There are 10 hidden switches. A switch that is on adds its own fixed numbers to the row, and there is some noise. The rows also spread widely along 13 directions, which tell nothing about the answers.
(in the rows, 128 means zero)
Known rows, each followed by its switches (1 for on, 0 for off):
[115 129 143 113 155 120 149 143  98  70 109 159 117 141  96 171  86 157
 109  52 170 104 106 127 118 110 114  97 153 106 153 106]
0 0 1 0 1 0 0 0 0 0
[ 90 128 114  88 141 148 104 160 170 120 101 125  85 165 151 125 145  82
 150 136  90 118 109 163 156 120 184 138 143 144 147 120]
0 1 1 0 0 1 1 0 0 0
[143 106  99 128 162 177  92 146 119 115 118 191  69 164 172 143 122 109
 136 105 125 146 161 132 133 159  98 112  95 100 147 113]
1 1 1 1 0 1 1 0 0 0
[135 112 137  58 118 146 146 124 160 104 110 149 113 156 152 133 118 142
  88  98 135 158 162 140 105 183  71  69 178 123  96 115]
0 0 1 1 0 0 1 0 0 1
[ 93 106 132  87 144 144 111 172 163 100 147 143  77 168 167 127 122 102
 122 106 112 143  94 151 154 131 187 142 151  95 193  96]
0 0 1 0 0 0 1 0 0 0
[ 89 141 116 141 132 161 112 179 119 137  97 176 120 139 151 148 120 112
 131 104 146 141 149 136 126 160  99 145 112 156 145 143]
1 0 0 0 1 0 0 0 0 0
[ 69 120 143 135  96 121 101 202 174 130 129 144 132 124 150 122 123 104
 107 169 116 163 137 156 145 122 108 167 147 160 147 136]
0 0 0 0 1 1 0 1 1 0
[ 71 120 154 124 160  86 123 204 142  99 124 112 104 143 121 143 114 138
 108 117 116 104  80 148 146  75 165 129 149 164 184 109]
0 0 1 0 1 1 1 0 0 0
[ 92 136 108  67 108 136 102 191 170 107 143 113 107 148 198 130 168  72
 148 138  90 107 100 173 149  92 175 115 130 147 135 101]
0 0 1 1 0 1 1 1 0 0
[133 128 135 104 146  84 167 115 129 103 133 114 124 159  76 107 147 128
 157 107 118  62 111 135 163  82 141  83 163 163 121 151]
0 0 0 0 0 0 0 1 1 0
[109 157  94  74 141 128 124 152 157 109  73 132 114 153 144 163 144 106
 149 110 110  64 129 140 121 114 150  84 133 183  92 125]
1 0 0 1 1 0 1 0 0 0
[105 148  70 155 142 115  99 188 174 107 119 153 100 135 105 175 145  96
 131 136 113  63  97 146 166  58 165 145 101 129 169 121]
0 0 1 1 1 1 0 1 0 0
[109 136 119 131  82 103 129 172 155 116 163 190 112 119 125 159 143 105
 137  94 173  55 150 126 154  61  97 101 112 111 120 132]
0 0 1 1 1 1 0 1 0 0
[140 114 130 131 105 112 125 148 144  97 168 147 138 111 123 139 130 133
 101 141 149 139 130 130 121  92  55 113 142 101 117 123]
0 0 0 1 0 0 0 1 0 0
[100 138 142 119 114 119 100 149 118 107  98 120 163 103 135 134 137 109
 148 161 134 109 148 154  97  72  73 105 152 183  40 148]
0 0 0 0 0 1 1 0 0 1
[146 127  82 172 125 168  89 151 109 103 134 172 142 118 105 134 147 108
 140 128 129 157 130 180 126 107  83 165 145  93 105 139]
0 0 1 1 1 0 0 0 0 0
[142 134 103 135 124 159  76 131 116  94 134 166 108 117 132 160 128  70
 155 142 144 110  97 139 119  81 106 147 105  69 100  97]
0 0 1 1 0 0 1 1 0 0
[107 124 142  49  83 147 109 163 135  92 121 143 133 144 200 140 133  86
 140  90 130 100 120 163 100 117 130  88 164 133  64  85]
0 0 1 1 1 0 1 0 1 0
[140 104 164  76 138 140 145 161  84  61 173 128 118 134 159 140 117 137
 127  82 154 152 106 140 113 105  80 106 141  91 139  84]
0 0 1 0 1 0 0 0 0 0
[133 119  87  85 129  97 142 176 189  72 151 135 119 137 136 162 144 163
  81 118  87 127 136 151 147  74 128  69 169 131 144 124]
1 0 0 0 0 1 1 0 1 0
[112 143 136  73  75 171 117 170 134 120 121 125 146 109 184 151 147  79
 128 146 138 160 130 148  96 140  50 126 119 144  63 106]
0 0 1 0 1 0 1 1 0 0
[ 64 148 139  34 113 137 121 124 163  63  37 168  92 149 135 168  85 101
 157 114 143 102 169 148 136 116 164 103 177 131 102 112]
1 1 1 0 1 1 0 1 1 0
[110 148  63 117 173 113 140 150 171 108 103 129  94 156  91 135 169 155
 153 143  82 124 182 164 176 107 147 105 162 173 145 189]
1 0 0 1 0 0 1 0 0 0
[121 136  82  89 111 140 126 155 170  96 108 123 146 139 148 154 155 112
 122 125 100 110 133 162 122 103 123  98 160 157  95 130]
0 0 1 0 0 0 0 0 1 1
[137 115 111  81  88 134 100 163 154  61 160 157 138 122 184 157 127 104
 102 113 125 121 114 152 115  80 112  89 146  85 110  81]
0 0 0 1 0 1 0 1 1 0
[167 106 150 111 124 159 102 118  95  90 144 156 123 132 121 116 121  81
 147 110 145 122  79 146 114 100  90 144 130  69  89  92]
0 0 1 0 1 1 0 0 0 0
[147 119  74 159 124 119 104 180 180 132 140 120 149 124 136 147 164 103
  80 166  86 114  93 135 120  88  90 108 107 162 118 120]
0 0 1 0 0 1 1 1 0 0

New rows. What belongs after each?
[ 65 124 146 139 128 111 104 177 171 132  92 149 113 143 113 116 107 128
 107 147 124 147 138 154 141 140 131 165 168 163 153 148]
0 0 0 1 1 1 0 0 0 0
[114  95 132 177 141  97  91 182 159 127 142 113 131 122 118 128 134 106
 110 184 117 107  85 127 118  64 104 166 119 162 132 122]
0 0 1 0 1 0 0 0 0 0
[150 116  86 139 156 130  98 134 173 106 118 154 111 158 120 143 123  93
 105 127 107  82  83 115 134 102 145 111 106 114 153 107]
0 0 0 0 0 1 0 1 0 0
[118 139 124  50 179 162 103 129 129  41  62 120 106 155 129 162  88 128
 123 127 103 164 102 175 106 143 146 126 179 104 122  78]
0 0 0 1 1 0 1 0 0 1
[119 156  80 128 111 168  92 179 149 127 100 136 141 128 143 160 154  62
 132 155  97 112  93 167 135 113 111 157  98 153 107 111]
0 0 1 0 1 1 0 1 1 1
[111 112 168 142 129 140 120 140  89 136 131 170 120 152 137 107 101 114
 126  92 154 140 127 127 128 168  86 117 138 133 132 126]
0 0 0 0 0 0 1 1 1 0
[107 148 121 102 152 136 114 120 168 126  57 136  94 165  98 140 109  86
 141 144 119  91  99 122 135 155 147 149 123 150 129 120]
0 0 0 1 1 0 0 1 0 0
[ 88 139 107 109 168 103 129 166 124  30 106 132 109 129  77 166 119 169
 143 109 122 126 138 196 160  40 168 116 201 115 163 130]
0 1 1 1 1 1 0 0 0 0
[113 168 127  92  59 154 125 147 131 114 133 168 122 111 121 174 129  67
 138  96 162  96  76 143 144  96 110 152 114  75 109 101]
0 0 1 0 0 1 0 1 1 0
[123 135 140 122  97 131 111 174 134 140 125 104 141 118 131 132 150  76
 132 161 112 113  65 146 121  95  85 170 111 162  89 112]
0 0 1 0 1 1 0 0 1 0
[ 92 111 155 164 103 113  96 180  97 106 137 173 139 110 165 163 100 125
 118  98 183  94 130 116  92  82  76 115 124 135 113 113]
0 0 1 1 0 0 0 0 1 0
[ 84 145  93  92  89 171 109 196 166 109  93 171 122 131 161 170 129 112
  98 112 103 180 145 189 138 148 123 138 165 126 127 115]
1 1 1 0 1 1 1 0 1 0
[119 125 150  89 138 142 144 125 127 128 128 154  78 170 125 106 126 108
 167 104 136 121 149 120 163 156 111 130 122 128 143 150]
0 0 0 0 0 1 0 0 1 0
[ 96 141 128  70 110 165 121 174 124 110 145 140  91 135 185 155 149  70
 172 111 139 111 101 147 148  98 145 148 101 110 144  98]
1 1 1 0 0 0 0 0 0 0
[ 81 131 151 117 145 108 136 144 107  89  81 153 117 141  96 134 105 158
 151 102 143 124 188 151 134 110 103  95 182 171 103 166]
0 0 1 0 1 1 1 0 1 0
[116 130 155 114 180 118 118 162  83  95 117 106  98 136 115 134 124 109
 162 149 120 116  90 141 142  81 111 137 105 156 135 111]
1 0 1 0 1 1 1 1 0 0
[134 112 159 110 131 111 154 141  95 126 176 121 128 145 134  91 162 116
 174 101 145  84 127 126 142  91  90  95 129 158 105 152]
0 0 0 0 0 0 0 0 0 0
[182 149 123  41  82 159 152 127 117 117 159 133 125 133 145 141 174  73
 143  83 132  81  65 155 134 110  82  99 113  93  66  88]
1 0 1 1 0 1 0 0 0 1
[ 87 102 140 112  85 133 106 178 156  81 150 176 137 114 183 163 100 115
  83 107 166 145 131 138 108  98 105 105 160  92 143  86]
0 1 1 0 0 0 0 1 0 0
[131 130 102 102 152 141 153 158 105  73 168 158  86 149 115 150 148 155
 145  68 131 138 144 171 172  99 129  95 159  81 171 125]
0 1 1 1 0 0 1 0 0 0
[ 97 171 104 124 136 144 130 159  94  96  91 149 128 117 100 175 131 112
 161 111 149 112 122 155 141  94 112 139 122 139 127 138]
1 0 1 0 1 0 0 1 0 0
[122 123  82 151 190 172 113 164  74 114 115 144 127 173 166 119 153 115
 169  76 106 117 141 157 135 141 142  94 113 176 159 143]
0 1 0 0 0 0 0 0 0 0
[145 159  91  66 148 135 130 132 130  68 114 104 107 132 122 177 153  93
 164 131 111  74  90 133 133  54 129  92 102 120 101 103]
0 0 1 0 0 1 1 1 0 0
[102 115 160 127 103  90 142 126 137 121 130 163 119 128 102 118 128 118
 151 117 171  71 168 118 144  75  87  85 149 150  93 157]
0 1 1 0 0 1 0 1 0 0
[ 98 132 124  93 134 131 120 149 177 102 120 126  81 138 100 128 137 115
 138 163 102 167 124 163 167 107 142 169 167 105 151 142]
0 0 1 0 0 1 1 0 0 0
[122 125 144  81  88 141 122 120 154 146 116 129 150 154 154  85 153  63
 153 140 115  96 122 151 127 146 113 111 157 170  58 133]
0 0 0 0 0 0 0 1 1 1
[137 113 100  97 175 141 142 136 143  98 110 146  92 178 134 123 138 146
 135 110 110 140 190 140 139 167 101  68 146 154 135 144]
0 0 1 1 1 0 1 1 0 0
[ 75 157  95 142  77 108 129 215 149 131 156 137 154 112 124 154 184 101
 137 107 112  68  99 197 177  35 156 131 155 165 129 141]
0 1 1 0 0 1 0 0 1 1
[ 99 109 154 108  91 135 124 147 140 117 140 176 147 147 158 109 110 106
  98  70 155 127 115 148 121 149 130  97 176 116 133 111]
0 0 0 0 0 0 0 1 0 0
[ 83 137 118 136 170 135 102 145 100  67  84 159 109 142 100 153  97 128
 152  94 143 118 123 160 138  85 165 136 160 113 162 136]
0 0 1 0 0 1 0 0 0 0
[164 159  95  79 128 150 152 121 131 109 144 140  90 132  96 142 171 100
 175 140 124 117 139 154 179 107  76 129 104 100 108 144]
1 0 1 1 0 1 0 1 0 1
[148 113  97 123 172 137  86 151 139  96 110 146  85 154 144 142 130 103
 158 165  97 108 140 125 138  99 109 137  86 140 125 122]
1 0 0 1 1 1 0 0 1 0
[114 122 128  59 153 142 118 114 151  66  83 159  85 150 149 142 102 128
 161 149 144 149 213 123 123 143  88  98 143 127 105 137]
1 0 0 1 1 0 0 1 0 0
[104 118 117  81  54 123 123 146 209  98 109 191 142 137 144 161 112 105
  87  79 148  82 136 141 109 109 140  86 195 107  83 107]
0 0 1 0 1 0 0 0 1 0
[ 99  92 154  99  76 118 124 158 232 150 128 155 107 144 125  98 130 106
  82 160 116 160 143 148 147 148 108 153 184 131 126 134]
0 1 1 0 1 1 0 0 0 0
[105  81 165  77 162 115 113 152 154  80 126 118  93 168 154  94 112 118
 139 137 110 134 127 147 133 107 154 120 169 141 147 110]
0 0 1 0 1 1 0 0 0 0
[136 141 102 100 123 166 103 179 128  89 156 133 116 121 151 159 142  78
 138 154 103 157  73 162 150  98 117 181 102  88 148  86]
1 0 0 0 1 0 0 1 1 0
[ 95 155 137  80 137 147 114 169 111  89 113 108 115 131 170 171 119  85
 155 140 130 112  87 132 128 106 122 143  95 144 138  91]
0 0 0 0 0 0 0 1 1 1
[116 135 162  94 108 140 140 157  95  92 158 169  90 121 121 162 111 132
 121  70 171 142 103 148 143 109  87 126 139  60 146  93]
0 1 1 1 0 1 1 0 0 0
[118 129 122 139 138 116  92 142 139 107  70 104 155 129 114 145 115  92
 112 166 105  95  69 135  98  87 118 129 132 178  95 109]
0 0 1 0 0 1 0 1 1 0
[138 132  69 104 161 159 104 146 131  90  92 149 122 166 162 156 131  97
 139  90  95  88  99 142 122 120 170 100 121 138 134 108]
1 0 0 0 0 0 0 0 1 0
[127 159  78 118  94 121 123 185 171 123 152 106 146  96 120 171 189  86
 125 166 104  92  70 163 146  39 112 156 113 140 105 123]
1 0 1 0 0 0 0 0 0 1
[ 97 143 134 124 127 112 139 192 130 118 115 111 139 122 127 166 132 143
 100 121 132 116 101 141 117 110  85 120 130 179 136 115]
0 1 0 1 1 0 0 0 0 0
[102 140 119  92 127 136 151 174 125  94 124 138 103 132 157 176 138 127
 156 125 148 117 183 119 140 108  69  97 102 159 128 132]
0 1 1 0 1 0 0 1 1 0
[121 137 118 131 172 120 166 162 115 135 126 127 101 150 110 149 144 149
 132 110 135 109 141 116 152 133  76 105  97 180 162 156]
1 0 1 0 0 0 0 0 0 1
[128 105 112 111  87 101 113 156 196 107 169 148 131 123 127 105 163 126
 110 152 105 137 160 170 144  77 107 105 192 120  90 151]
0 0 0 1 0 1 1 0 0 0
[157 121 102 123 112 106 144 170 185 142 178 124 117 135 125 134 174 107
 108 154 112  95 110 114 151 104  70 117  94 148 126 127]
0 0 0 1 1 0 0 1 0 0
[126 122  84 178 158 144  91 146 100 109  90 155 157 135 125 133 144 108
 162 124 129  92 158 146  98  90  99 108 129 177  79 159]
0 0 1 0 1 0 0 0 0 0
[159 142  84 128 139 110 124 136 183 110 164 121  93 117  66 143 176 101
 149 204  95 106 121 139 183  46  94 149 104 108 119 150]
0 0 0 0 0 1 1 1 0 1
[ 85 126 143  81 123 112 126 146 170 112  99 114 111 149 116 102 145 100
 165 151 111 104 139 159 149  95 152 135 169 172 104 152]
0 0 1 0 1 1 0 0 0 0
[ 98 140 140  87 131 121 172 168 138 112 154 130 100 151 109 132 134 130
 115  86 128 137  82 157 181 128 152 134 155 115 202 120]
1 0 1 0 0 0 0 1 0 0
[117 142 123  72 145 136 155 126 168 135 110 107  90 170 108 111 152 103
 157 132 104 115 113 133 164 151 145 140 139 152 145 150]
0 0 0 0 0 0 0 0 0 0
[115  98 134 121 192 107 112 160 129  97 121  74 113 150 150 117 142 121
 155 182  94 111 118 123 123  78 122 118 117 197 138 128]
0 1 0 0 0 0 0 0 0 0
[133 170  80 115 127 130 127 121 169 133  90 114 124 138  60 126 170  98
 146 167  84 110 106 170 162 113 125 141 149 154  95 162]
0 0 0 1 0 1 1 1 0 0
[105 167 135 101  91 147 128 123  90 124 118 152 126 128 112 116 154  88
 201 118 146 114 155 169 151 119  97 130 154 136  64 161]
0 0 0 1 0 0 1 1 1 0
[130 122 107  95 101 110 153 185 178  88 179 123 140 118 133 139 159 154
  72 137 109 170 136 177 151  98  73  96 174 121 147 125]
0 0 1 1 0 1 0 1 0 1
[148 128 132  92 106 121 133 143 134 107 149 129 111 128 104 130 161 104
 149 127 122  97 106 163 145  71  96 116 146 112  79 115]
0 1 1 1 1 1 1 0 0 0
[138 136 107 107 111 153  99 162 135 136 115 110 136 140 152 131 158  76
 124 142  82 122  51 171 118 127 130 151 134 148  95  96]
1 0 1 1 0 0 1 0 1 0
[ 79 132 130 125 160  98 143 159 155 124  87 103 123 156 112 130 127 132
 121 133 118  99 118 130 136 120 142 110 148 206 159 148]
0 0 1 0 0 0 0 1 0 0
[119 106 124 180 133  98 129 180 141 153 160 155 124 145 124 120 149 106
 125 111 140  57 116 112 146  93 106 107  99 171 148 138]
0 0 1 0 1 0 0 1 0 0
[127 141  56 156 113 155  76 185 144 104 135 155 154 123 157 159 154  77
 122 135  95 109  94 162 132  75 136 136 109 125 130 115]
0 0 0 0 0 1 0 1 1 0
[131 148 102 118 138 146 118 188  94  98 136 123 148 117 148 159 154 113
 133 112 112 123  87 167 118  83 104 118 120 146 108 108]
1 0 0 0 1 0 1 0 0 0
[ 56 168 178  61 100 119 159 165 141 131 102 113  93 138  97 137 120 126
 124 101 137 147  82 170 163 148 141 163 178 136 155 125]
0 0 1 1 0 1 1 0 0 0
[143 115  77 130 191 144 123 127 124  74  90 160 117 155 132 156 115 150
 122 114 120 133 178 123 122 131 100  66 127 145 145 138]
1 1 0 0 0 0 0 1 0 0
[138 168 102 123  91 165 112 125 113 130 106 162 150 109 101 150 151  82
 146 113 140 110 114 163 123 110  75 133 133 115  52 141]
0 0 0 0 0 1 1 0 0 1
[118 159 121 110 127 133 154 127 157 147 116 124  81 146  59 135 145 100
 149 156 113 131 103 135 183 141 110 176 127 125 142 151]
0 0 1 0 0 0 1 1 1 0
[110 126 173  99 101 129  97 153 140 100 134 134 116 112 116 135 105  76
 127 153 143 128  53 142 126  81 117 191 136  86 115  87]
0 0 0 0 1 1 0 0 0 0
[128 112 137  60  73 126 148 192 171 108 202 136 107 127 164 121 171 109
 126 129 111 151 130 165 171  90  97 135 149 107 128 118]
1 0 1 0 1 1 0 0 1 0
[ 63 133 165 121  81 119 109 190 119 101 140 127 156  94 150 136 122 115
 116 142 157 166 111 175 118  93  96 158 174 135 124 119]
0 0 1 1 0 0 0 1 0 0
[100 146  97 110  63  92 140 183 219 114 127 124 144  96 104 182 154 140
  62 153 120 123 115 156 132  68  89 122 169 141 113 130]
0 1 1 1 0 1 0 0 0 0
[ 73 122 143  91 186 130 120 167 117  88  77  98 116 173 162 119 114 114
 153 123 108 119 115 151 125 133 171 109 146 200 160 114]
0 0 1 0 1 0 0 1 0 0
[126 126 118 141 128 110 132 171 135 116 177 142 106 125  94 134 163 116
 154 130 128  99 117 150 167  55 116 143 134 117 132 142]
0 0 1 0 1 0 1 0 0 0
[ 91 121 165 142 124  82 124 196 106 111 178 123 117 118 145 145 132 119
 128 113 155  79  79 130 138  52 117 114 119 143 154 100]
0 0 1 1 0 0 1 1 0 0
